Every row belongs to one group in each of 4 separate groupings. Each group adds its own fixed numbers to the row, and there is some noise. The rows also spread widely along 11 directions, which tell nothing about the answers.
(in the rows, 128 means zero)
Known rows, each followed by its group in each grouping:
[149 164 202  92 166 156 117 149 124 123  87 115 159  93 120 105 125  77
 106 136 146 130 164 147 115 102 134  78 124 118  98 118 162 109 108 189
  81 125 131 112 115 111 200]  (2) nubiz Gavat Z_727
[147 119 160 121 114 132 136  90 123 106  96  81 108  88 108 158  77 108
 125 144 206 107 129 156 160 163 158 147  95 123 135 125 147 157 154 140
 139 144 110 124 144 130 164]  (1) logi lifo Z_183
[120 132 142 150 125 118 130  99 146 131 143  99 115 107 112 116 119  64
 143 132 154 133 145 125 139 117 134 141 136 135 135 120 115 135 150 153
 120 130 137 147 140 115 114]  (0) vafum lifo Z_580
[154 142 121 131 138  90 125 157 114 116  81 114  95 136 137 172 101 152
 152 108 149 120 104 115 105 101 156 148 123 146 115 138 123 174 129  87
 133 114 120 114 130 127 180]  (3) nubiz nul Z_580
[128 129  88 127 119 103 156 176 125 150 130 101 123 160 143 111 138 153
 121  90  75 136 108  55  96 110 119 124 141 136 117 116 107 136  71 127
 116 118 128 115  79 127 140]  (2) logi nul Z_183
[108 106 108 130 118 128 156 142 105 130 136  63 107 122 146  78  87 145
 113 132 144 116  99  92 119 157  93 156 123  98 154 149 100 160 137 150
  93 126  80 138  61 136 117]  (0) Zeme Gavat Z_727
[ 93 145 115 107 101 139 152 113 158 138 136 111 143 166 118 118 163 109
 138 119  92 135 123  64 118 149 128 106 154 132 104  90 127 100  54 152
 145 115 150 111 123 108 156]  (3) zomug lifo Z_183
[167 136 104 122 151 184  71  72 130 128  72 168 148  70  94 182 127 142
 146 114 132 100 190 172 132 149 155 154  96 194 103 103  67 151 150  93
 166 124 108 127 144 149 142]  (1) Zeme nul Z_183
[111 140 127 149 148 155 111 132 137 110 122 151 162 150 115 113 146 131
 168 110 106 104 160 121 147 109  78 146 146 152 112 141  75  98 145 145
 106 119 120 147 121 141 118]  (2) vafum Gavat Z_183
[ 76 140 168 122 136 162 122 107 156 129 127 121 127 133 124  96 126  87
 155 130 153 116 153 147 112 142 107 106 175 129 113 127 116 101 141 168
 116 112 127 118 111 109 147]  (1) zomug lifo Z_183
[157 113  93 103 137 101 110 145 169 149 156 161 111 112 162 127 142 123
 102  80 145 114 161 146 133 186 103 122 122 134 163 128 113 109 140 104
 125 125  93 131 130 141 116]  (0) nubiz lifo Z_183
[117 120 153 188 148  72 140 143 145 140 166 151 127 168  87 144 138 125
 163 129 123 149 136 155 174  90  58 146 132 114 160 158 127  63 168 155
 101 175 109 180 160 117  85]  (0) Zeme Gavat Z_580
[148 131 147  89 101 121 151 140 147  98 101  76 100 114 161 138  87 115
 119 113 185  89 113  98 157 148 136 120 108 100 128 125 153 160 127 137
 106 121 141 115 134 144 196]  (1) nubiz lifo Z_580
[122 105 104 145 142 106 139 149 127 141 143 153 165 138  93 137 155 152
 118 130 112 123 141 125 144 169 102 136  98 135 140 123 107 109 106 158
 130 152  83 136  99 138 114]  (0) vafum lifo Z_580
[151 108 139 115 118 100 164 157 115 127  74 139 132 171 104 210 109 212
 109 147 146 109  98 147 162 154  96 105  99 109 134 136 180 105 119 115
 151 180 115 130 147 146 196]  (1) Zeme nul Z_580
[ 97 130 144 169 136  89 160 133 125 136 139  76  84 141 118 110  96  95
 163 122 148 156 100 120  87  92 148 143 161 131 128 145 123 156 140 145
 100 117 121 127 104 107 128]  (1) vafum nul Z_183
[130 160 163 139 124 122 122  94 135 118 108 105 113 133 101 157 111  87
 164 133 144 135 139 120 146  80 137 140 135 134 113 115 135 123 146 136
 128 136 163 149 171 109 150]  (3) Zeme nul Z_580
[112 134 159 143 131 111 149 185 104 102  66  76 112 172 119 138  98 164
 167 143 131 115  87  93 137  60 102 142 127 119  97 156 117 144 117 121
 103 136 135 133 104 139 204]  (0) Zeme lifo Z_183
[150 144 134 105 124 150 115 110 148 107 108 100 109  83 140 112  97  87
 143  98 154 104 152 109 135 129 140 140 124 136 111 115  95 156 137 131
 104 106 140 125 119 141 157]  (1) Zeme nul Z_183
[108 140 164 135 135 151 101  85 165 143 146 156 139 124 108 123 142  77
 148 117 143 129 186 177 138 146 101 107 166 142 127 119 123  68 159 161
 129 135 135 144 156 115 120]  (1) logi nul Z_183
[146 127 111 106 128 108 118 141 177 120 162 190 115 135 163 147 130 146
 131  85 174  94 157 177 149 218  91 120 123 121 160 144 127  89 160 108
 144 123  83 124 151 141 117]  (1) zomug lifo Z_727
[109 121  82 164 106 117 156  81 134 138 161 112 148 135  76 156 151 126
 150 115  87 145 124  75 136 134 163 157 104 152 122  93 109 126  79 162
 151 139 121 123 146 120  94]  (1) nubiz Gavat Z_580
[128 130 142  99 103 129 152 124 136 105  98 136 159 164 108 183 135 150
 127 142 154 103 115 120 174 179 113 112 112 116 119 120 166  99 102 135
 160 145 123 115 164 137 182]  (3) vafum Gavat Z_580
[134 116  83 148 118 136 131 116 131 116 158 131 152 136 122 110 138 154
 140 102 109  97 150  78 183 158  76 178  91 128 146 133  76  99 135 162
 106 147  89 163 115 145  92]  (3) nubiz Gavat Z_727
[129 119 153 139 129 115 157 113 139 166 151  64  97 105 124  67 110  67
  94 125 131 152 134 107 127  98 106 120 143  99 147 115 136 120 126 198
  68 154 135 156  94  99 124]  (1) Zeme lifo Z_183
[154 138 157 104 162 122 114 155 129 135  86 116 106  94 131 120 107  97
 116 120 161 131 143 157  97 122 135 113 136 135 120 130 127 148 138 120
 106 115 113 119 102 126 175]  (0) Zeme nul Z_183
[ 96 129 120 172 141  93 154 169 125 152 139 142 122 196 122 132 138 168
 149 119  92 146 103 121  83 101  94 117 167 131 126 153 123 103 123 131
 121 140 117 135 106 115 139]  (1) vafum nul Z_727
[116 146 135 127 128 148 124  85 128 138 121  88 127 105 109 114 126  78
 131 131 131 133 145 101 111 117 148 135 139 140 117  96 115 143 124 161
 121 121 139 129 121 108 137]  (3) nubiz nul Z_580
[116 134 160 107 130 131 138 126 125 125  93 146 160 168 100 177 144 155
 133 152 137 121 124 147 138 155 112  98 134 123 117 127 171  87 108 148
 150 153 113 115 156 120 187]  (3) nubiz Gavat Z_580

New rows. What belongs after each?
[154 139 166 138 140  32 167 188 110  93  94  78  65 128 113 185  65 123
 161 132 198 147  71 137 128  98 182 153  98 110 131 150 176 181 133 104
 125 131 107 109 141 122 180]  (0) Zeme nul Z_580
[ 93 124 118  81 117 165 137 115 149 136 131 132 151 122 135 109 145 122
 115 113 132 110 138 117  99 218 126  95 155 127 124 111 116 130  89 154
 144 100  98  88  99 129 137]  (1) zomug Gavat Z_580
[147 128 151 134  99 164 124  83 150 110 110  97 110 115 140 129  86 121
 128 133 167  81 155 133 206 112  62 146 111 107 145 132 117 109 195 141
 104 165 155 188 160 141 145]  (1) Zeme lifo Z_727
[104 132 141 191 152  97 109 105 148 151 165 152 109 144  99 141 136  96
 178 126 137 148 155 174 134  88 104 149 151 153 150 149 114  93 189 130
 124 149 122 167 168 106  80]  (0) nubiz lifo Z_580
[123 141  93 151 121 110 141 105 124 149 139 113 115 128 106 158 129 139
 149 107 106 152 112 110  83 138 187 143 125 163 114 109 116 160  94 108
 174 117 115 110 127 113 123]  (1) logi nul Z_727
[112 135 145 152 129  90 165 127 139 147 143 131 136 162  75 154 154 107
 142 130 109 171 115 123 118 117 148 107 137 133 117 115 161  94  79 165
 136 147 128 124 150 100 142]  (1) vafum Gavat Z_183
[147 129 126 101 129 149 117 132 134 143 103 111 120 106 143 113 117 128
 100 126 139 108 143 129 121 141 102 117 120 122 132 125 119 138 136 125
 119 133 120 139 107 133 161]  (0) Zeme lifo Z_727
[106 114 109  76 128 180 131 122 119 133 102  87 152  97 133  90 130 124
 102 124 139 110 126  96  88 205 148 113 130 134 114 112 102 167  75 151
 128  95  87  82  62 144 163]  (0) nubiz Gavat Z_183
[123 152 167 135 122  99 161 111 134  92 133 112 141 140  55 192 122  94
 172 152 164 154 113 140 169 135 173 142  85 122 110 113 171 100  98 153
 162 151 120 120 193 113 154]  (0) Zeme Gavat Z_727
[114 130 151 145 160  52 140 174 149 137 186 154 133 154 111 113 156 100
 140 106 130 148 144 119 131 139 108 125 124 105 144 140 147  71 113 195
  87 144  82 129 114 103 115]  (3) nubiz lifo Z_580
[137 116  93 147 141 135 105 114 141 164 148 125 130  95 131  81 137 106
 114 105  93 126 175 104 130 116  84 150 129 143 146 120  61 128 145 150
  93 135 112 163  92 131  84]  (0) Zeme lifo Z_580
[124 132 124 158 135 112 139 110 111 141 126  77 121  97  80 119 117  88
 147 134 108 162 122  89 108  86 170 161 117 144 117 110  98 167 100 159
 116 125 121 133 110 108 111]  (0) Zeme Gavat Z_580
[141 121 126 100 127 145 134 114 130  93 115 115 145  90 108 143 111 127
 139 109 163 103 136 116 153 195 156 153  78 128 120 117 106 151 104 150
 129 116  79 101 111 154 147]  (1) Zeme Gavat Z_183
[ 82 135 116 134  71 170 134  78 164 130 138 110 140 163 130 132 141 123
 160 115 106 101 140  77 147 131  96 122 164 138 112 113 103 101 119 137
 153 126 170 139 151 129 136]  (1) logi lifo Z_580
[141 144 150 129 151 131 130 161 105 135  90 114 139 116 113 120 124 132
 123 125 114 133 133 117  95 109 144 115 118 139  97 122 121 138  94 160
 113 128 116 112  84 122 184]  (1) logi nul Z_727
[104 122 161 158 138 126 143 123 121 121 123 112 141 144  88 130 118 112
 148 153 146 121 134 141 159 110  89 143 138 120 133 141 123 100 160 165
 110 159 126 160 127 126 132]  (0) vafum nul Z_580
[170 151 166 103 174 120  97 177 160  89 130 155 162  79 111 100 144  47
 151  88 148 112 200 121 175 127 132 142  84 133 103 112  99  91 114 187
  64 111 112 123 119 146 151]  (0) nubiz nul Z_183
[109 123 163 112  95 122 170  92 129 119 115  49 101 114 109 142  80  82
 120 159 200 129 100 123 153 156 148 125 118  95 141 116 172 149 128 154
 140 151 131 124 145 114 159]  (0) Zeme lifo Z_580
[188 139 145 115 129 125 119 124 151  97 108 127 142 109 121 159 120 102
 128 108 154  96 171 118 209 110 115 140  78 128 124 108 135  95 136 142
 105 150 153 148 174 142 160]  (2) nubiz lifo Z_183
[165 118 157 111 145 126 124 141 140 144 121 118 124  93 138  95 123  97
  82 116 149 112 168 139 148 130  95 110 111 108 142 123 133 109 139 178
  70 150 120 143 103 128 161]  (1) nubiz lifo Z_183
[113 178 170 113 160 130 126 180 128 120 100 112 134 124 125  97 130  99
 165 109 107 149 127  95  59  82 168 101 150 139  65 130 115 149  65 161
  99  80 126  88  87 111 199]  (1) Zeme Gavat Z_727
[144 135 159 141 153 135  97 108 118 145  86 126 120 107 104 146 118 117
 125 149 152 125 156 173 122  95 116 125 130 147 124 130 131 127 173 140
 116 142 121 149 137 107 162]  (3) nubiz lifo Z_580
[123 116 127 155 116 105 151 111 103 155  93  90  98 160 112 156 102 170
 124 155 123 139  90 121 125  91  91 136 141 120 143 145 142 140 149 118
 132 164 126 163 132 107 143]  (3) Zeme Gavat Z_580
[ 95 135 128 115 103 134 153 105 155 137 136 124 142 176 102 160 152 120
 145 128 116 141 121 114 134 149 110 108 156 129 122 107 147  80  96 124
 164 147 152 131 165 122 145]  (0) Zeme nul Z_183
[172 125 156 121 131  86 150 136 131  99 117  97 114  91  99 151  95  76
 122 133 194 130 122 141 173 147 162 150  80 115 137 126 154 142 125 147
 114 141 111 126 155 131 155]  (0) vafum Gavat Z_183
[148 141 137 154 143 115 107 122 153 139 149 159 118 129 139 132 124 107
 131 112 149 116 169 172 147 113  82 124 140 133 150 139 126  89 186 124
 116 145 129 168 163 115 110]  (2) vafum lifo Z_727
[111  91 129 143 143 106 141 108 122 158 143  99  82 117 140 117  87 141
 110 126 191 124 113 185 102 177 110 133 142 117 175 157 139 146 185 135
 114 140  65 133  98 116 111]  (1) nubiz lifo Z_183
[108 140 186 113 170  99 130 190 142 131 134 137 132 144 146  91 133 100
 128 118 159 127 149 148 113 116  88  80 160 102 129 151 158  86 134 182
  71 123 108 116  96 113 165]  (2) nubiz lifo Z_580
[107 110 120 151 137 120 139 144 127 129 128 141 156 168  89 138 143 167
 146 135 109 118 131 125 161 142  70 148 109 131 131 139 105  86 121 147
 127 163  93 151 109 140 128]  (0) Zeme lifo Z_183
[167 145 105 147 124 134 106 134 142  85 116 145 143 127 134 143 122 137
 166  99 120  79 161  84 194 113  99 179  82 147 111 132  72 125 147 121
 116 128 126 160 139 153 143]  (3) vafum lifo Z_727
[105 130 162 119  93 195 134  80 120 162  69  74 155 146 104 120 139 118
 102 171  93 124 131 107 137  88  76  88 178 126 111 104 138 107 117 152
 134 159 194 158 142 113 179]  (0) logi Gavat Z_580
[109 104 115  95 100 136 160 102 114 149 114  77 126 131 124 131 113 152
  83 147 149 114 102 103 118 200 114 114 126 102 147 112 151 145 106 153
 145 149  96 117  93 122 151]  (3) Zeme lifo Z_580
[154 130 112  83  93 156 140 103 150 119 124 115 152 120 144 132 137 122
  90 114 133  95 148  85 175 186 105 116 105 107 135 100 142  98 103 151
 133 145 131 129 151 139 157]  (3) nubiz Gavat Z_727
[156 145 155 112 142 103 138 120 131 101 109  89 108  82 108 155  85  76
 140 125 198 128 129 140 146 136 182 144  90 128 123 111 148 157 126 142
 126 122 112 109 140 117 155]  (2) Zeme lifo Z_183
[ 89 158 179 147 136 142 132 132 133 109 114 104 124 161 110 121 111 100
 184 145 138 126 131 125 143  75  92 130 155 118 108 143 122  94 155 151
 105 136 155 152 138 118 159]  (0) Zeme nul Z_727
[ 60 142 156 115 109 142 164 102 127 144 111  86 135 182  95 136 135 124
 141 157 126 148  93 107  85 140 134  90 169 120 105 110 165 103  77 156
 160 133 134 104 123  96 182]  (3) Zeme lifo Z_183
[143 128 147 184 177  44 145 157  99 151 131 121  98 134  76 145 117 114
 141 132 132 179 111 155  99  82 150 156 124 143 136 145 135 131 137 154
 100 151  91 142 104  90 120]  (3) vafum nul Z_183
[122 118 104  47 105 146 151 157 150 119 129  90 134 114 167  82 123 112
  95  91 141 100 124  59 119 218 122 106 128 102 127 104 113 143  69 145
 115  96 109  91  68 153 165]  (0) Zeme nul Z_183
[114 138 154 152 149 161 105 122 145 125 119 125 127 113 123  83 125 102
 164 118 125 105 172 132 147  95  79 144 148 139 116 138  67 109 166 166
  82 120 128 154  99 129 130]  (1) zomug lifo Z_183
[155 160 167  72  88 152 124  91 177 132 105 100  93 126 178 128 106  79
  96 124 173 106 145 127 148 134  95  81 159  93 133 111 178 101 155 111
 130 136 191 152 187 114 194]  (3) Zeme lifo Z_727
[114 135 155 126 145 110 136 141 139 114 137 105 118 117 112 107 109  86
 151 122 162 139 130 135 130 136 127 137 130 118 128 143 124 126 129 158
 103 118  99 126 114 122 131]  (0) Zeme Gavat Z_183
[168 136 126 136 141 108 106 112 182 163 164 188 139 106 115 136 168  85
 112  90 101 134 195 144 154 122 100 105 118 137 144  98 119  69 127 153
 114 157 140 163 163 120 106]  (1) Zeme lifo Z_580
[114 144 101 198 127  81 115 124 135 140 137 154  97 181 110 179 138 166
 194 110 103 141 121 130 113  74 117 161 155 168 128 151  97 119 152  78
 167 132 123 156 161 106 108]  (3) logi lifo Z_580
[ 72 134 131 138 120 121 157 119 105 131 106  80 114 160 107 143 107 154
 162 146 136 133  80  99  93 134 142 136 148 128 116 135 130 161 105 134
 153 121 104 106 100 113 158]  (3) Zeme lifo Z_580
[144 105  96 130 139 137 121 140 110 128 104 160 137 133 131 163 117 215
 121 117 140  86 135 160 140 181  93 144  97 140 148 146 108 124 160 106
 139 150  74 131 108 158 146]  (1) nubiz nul Z_727
[180 129 126 144 120 101 104  97 146 146 121 125  72  90 145 163  91 113
 121 107 170 117 152 172 139 116 134 142 124 144 155 131 128 157 190  90
 141 143 130 155 173 118 123]  (1) logi lifo Z_580
[173 141 118 144 150  38 131 160 139 142 120 142  76 146 123 186 125 135
 143  92 131 166 111 139  93  93 169 135 127 153 128 134 152 138 121  80
 138 127 117 121 160 103 155]  (3) nubiz nul Z_183
[ 91 144 130 114 108 140 147 115 160 126 157 122 158 143 117 114 162  94
 146 102 104 133 141  74 124 146 137 105 146 129 104 104 124  98  72 179
 122 112 137 106 137 119 140]  (1) nubiz Gavat Z_580
[116 139 133 128  91 167 152 113 125  81  97  79 145 124 122 128  99 128
 154 132 148  85 121  73 168 137 128 154  99 124 101 123 102 151 115 158
 125 125 139 126 118 150 179]  (1) vafum lifo Z_727
[177 105 145 121 127  33 183 193 117  99 130  69  55 120 151 145  47 135
 104 122 223 119  79 135 172 156 119 156  78  66 181 162 181 157 166 122
  93 158  82 138 118 136 152]  (0) Zeme nul Z_727
[136 128 156  76 107  95 175 159 151  91 128  92 133 117 115 144 117  84
 109 131 190 115 115 100 172 196 155 112  91  91 131 101 177 124  74 170
 131 134 117  94 134 129 180]  (0) zomug lifo Z_580
[ 80 156 179 106 169 140 119 145 141 108 147 148 138 128 130 100 119  87
 160 129 195 115 151 184  92 187 129 100 157 117 123 145 140 103 144 171
 122  98  73  87  99 105 140]  (2) zomug lifo Z_727
[129 135 131 112 146 134 116 141 154 127 154 128 129  96 148  70 137  81
 128  80 130 122 163 103 113 153 127 126 135 133 123 130  91 123 112 174
  75  96 100 113  89 130 126]  (1) nubiz Gavat Z_183
[125 104 112 143  99 139 137  94 146 138 120 130 119 144 132 163 111 163
 118 129 150  89 134 141 160 162  77 131 133 124 156 132 127 121 173 112
 151 159 129 159 153 140 130]  (1) vafum lifo Z_580
[120 135  79  89  89 177 103  96 165 117 111 123 122 118 169 135 122 139
 149  87 133  85 140  89 123 177 122 139 147 151 122 118  73 167 127  68
 165  82 127 114 143 159 134]  (0) Zeme Gavat Z_580
[123 115 115 135  97 154 143  70 134 120 116  81 125 108 104 140 101 111
 135 132 155 107 126 108 153 158 153 158 102 140 124 104 104 156 127 146
 145 130 130 130 133 135 136]  (1) vafum lifo Z_183
[ 84 137 146 159 121 128 142  92 111  93 127 121 162 154  51 174 129 133
 194 152 142 128 118 123 162 153 148 171 107 146 109 126 119 112 117 170
 163 139  87 115 149 115 124]  (3) logi Gavat Z_580
[171 154 126 155 150  40 135 201 147  94 133 141 120 122 105 159 136  91
 177  85 121 143 131  84 151  77 178 165  77 149 101 127 110 148  85 129
 108 111 123 122 144 133 149]  (0) vafum lifo Z_580
[136 139 122 123 139 124 116 141 132 139  95 113  94 117 151 120 108 119
 142  99 131 128 128 122  70 107 155 125 160 155 105 135 100 179 128  99
 123  89 131 109 102 128 171]  (1) vafum nul Z_183
[143 146 122 135 138  94 133 179 127 109 107 125 112 154 133 159 118 154
 159 106 128 125 114 110 121  99 139 137 116 141 113 140 122 134 120  98
 128 120 126 125 132 133 175]  (0) nubiz nul Z_727
[ 86 145 131 162 138 174  98 111 138 140 116 123 149 157 113  99 154 110
 187 117  78 131 155 100 117  58  86 138 174 163  94 137  63 102 132 137
 107 112 154 156 125 123 129]  (0) nubiz Gavat Z_183
[ 70 112 138 132 135 103 158  90 133 148 195  98 114 134 100  95 119  85
 131 133 171 159 115 149 107 204 124 135 155 101 166 134 143 102 131 189
 119 132  62 120 100  92  76]  (3) Zeme Gavat Z_183
[ 86 154 154 137 136 133 135 101 139 134 133 111 127 131 100 140 128  90
 159 129 144 154 126 143  78 129 183 108 143 145 104 113 150 130 102 156
 150 115 124  98 138  94 159]  (1) nubiz lifo Z_727
[ 86 128 139 144 137 196  89  66 116 181  91 133 148 118  99 120 149 130
 127 156 105 132 162 174  80 122  99 106 190 170 122 127  94 126 156 128
 158 130 122 144 115 109 125]  (0) logi Gavat Z_580
[115 138 127 134 140  83 168 153 121 123 152 108 126 143 117 135 124 126
 138 112 132 147 103 108 114 133 150 128 118 119 131 134 150 121  96 156
 117 128  95 109 123 108 130]  (2) nubiz Gavat Z_727
[114 100 127 140  87  90 203  90 135 164 175  63 100 135 110 128 102 102
  75 149 151 151  95 115 150 178 122 116 116  78 177 100 189 108 111 185
 130 187 121 145 133  92 109]  (1) zomug lifo Z_727
[144 145 142 120 161  92 132 120 130 144 137 138 148  90  76 158 143  84
 119 128 143 158 148 155 108 150 188 113  92 143 122  94 157 125  87 166
 142 137  93 101 130  99 130]  (2) Zeme lifo Z_580
[144 122 127  89 140  99 147 214 134  98 115 148 161 152 145 140 141 172
 120  97 133  87 128  90 158 164 101 104  93 105 117 133 138 107  82 154
 102 127  98  98  99 155 187]  (2) nubiz lifo Z_580
[133 147 146 123 153  78 139 172 136 105 144 114 100 118 130 124 105 100
 155 104 165 145 115 131 111 141 155 140 115 115 127 148 129 145 121 133
 113 105  86 110 120 118 139]  (0) Zeme Gavat Z_727
[144 118 124  98 143  95 138 164 138 113 133 161 137 113 128 151 125 141
 119  98 178 102 138 151 125 219 144 118  99 125 136 133 138 134 114 138
 137 117  67  88 106 146 153]  (1) vafum nul Z_580
[118 142  96 135 116 168 112  71 154 148 137 142 136 131 124 140 137 134
 150 106  99 121 156 124 116 135 119 127 146 157 120 105  95 112 133 110
 160 130 143 143 153 124 118]  (1) Zeme nul Z_727
[128 149 131 152 149  97 102 137 148 130 115 151 100 135 120 168 128 121
 176 114 140 136 138 157 111 100 145 139 141 163 116 138 107 143 149  84
 153 112 122 128 161 115 130]  (0) zomug lifo Z_580
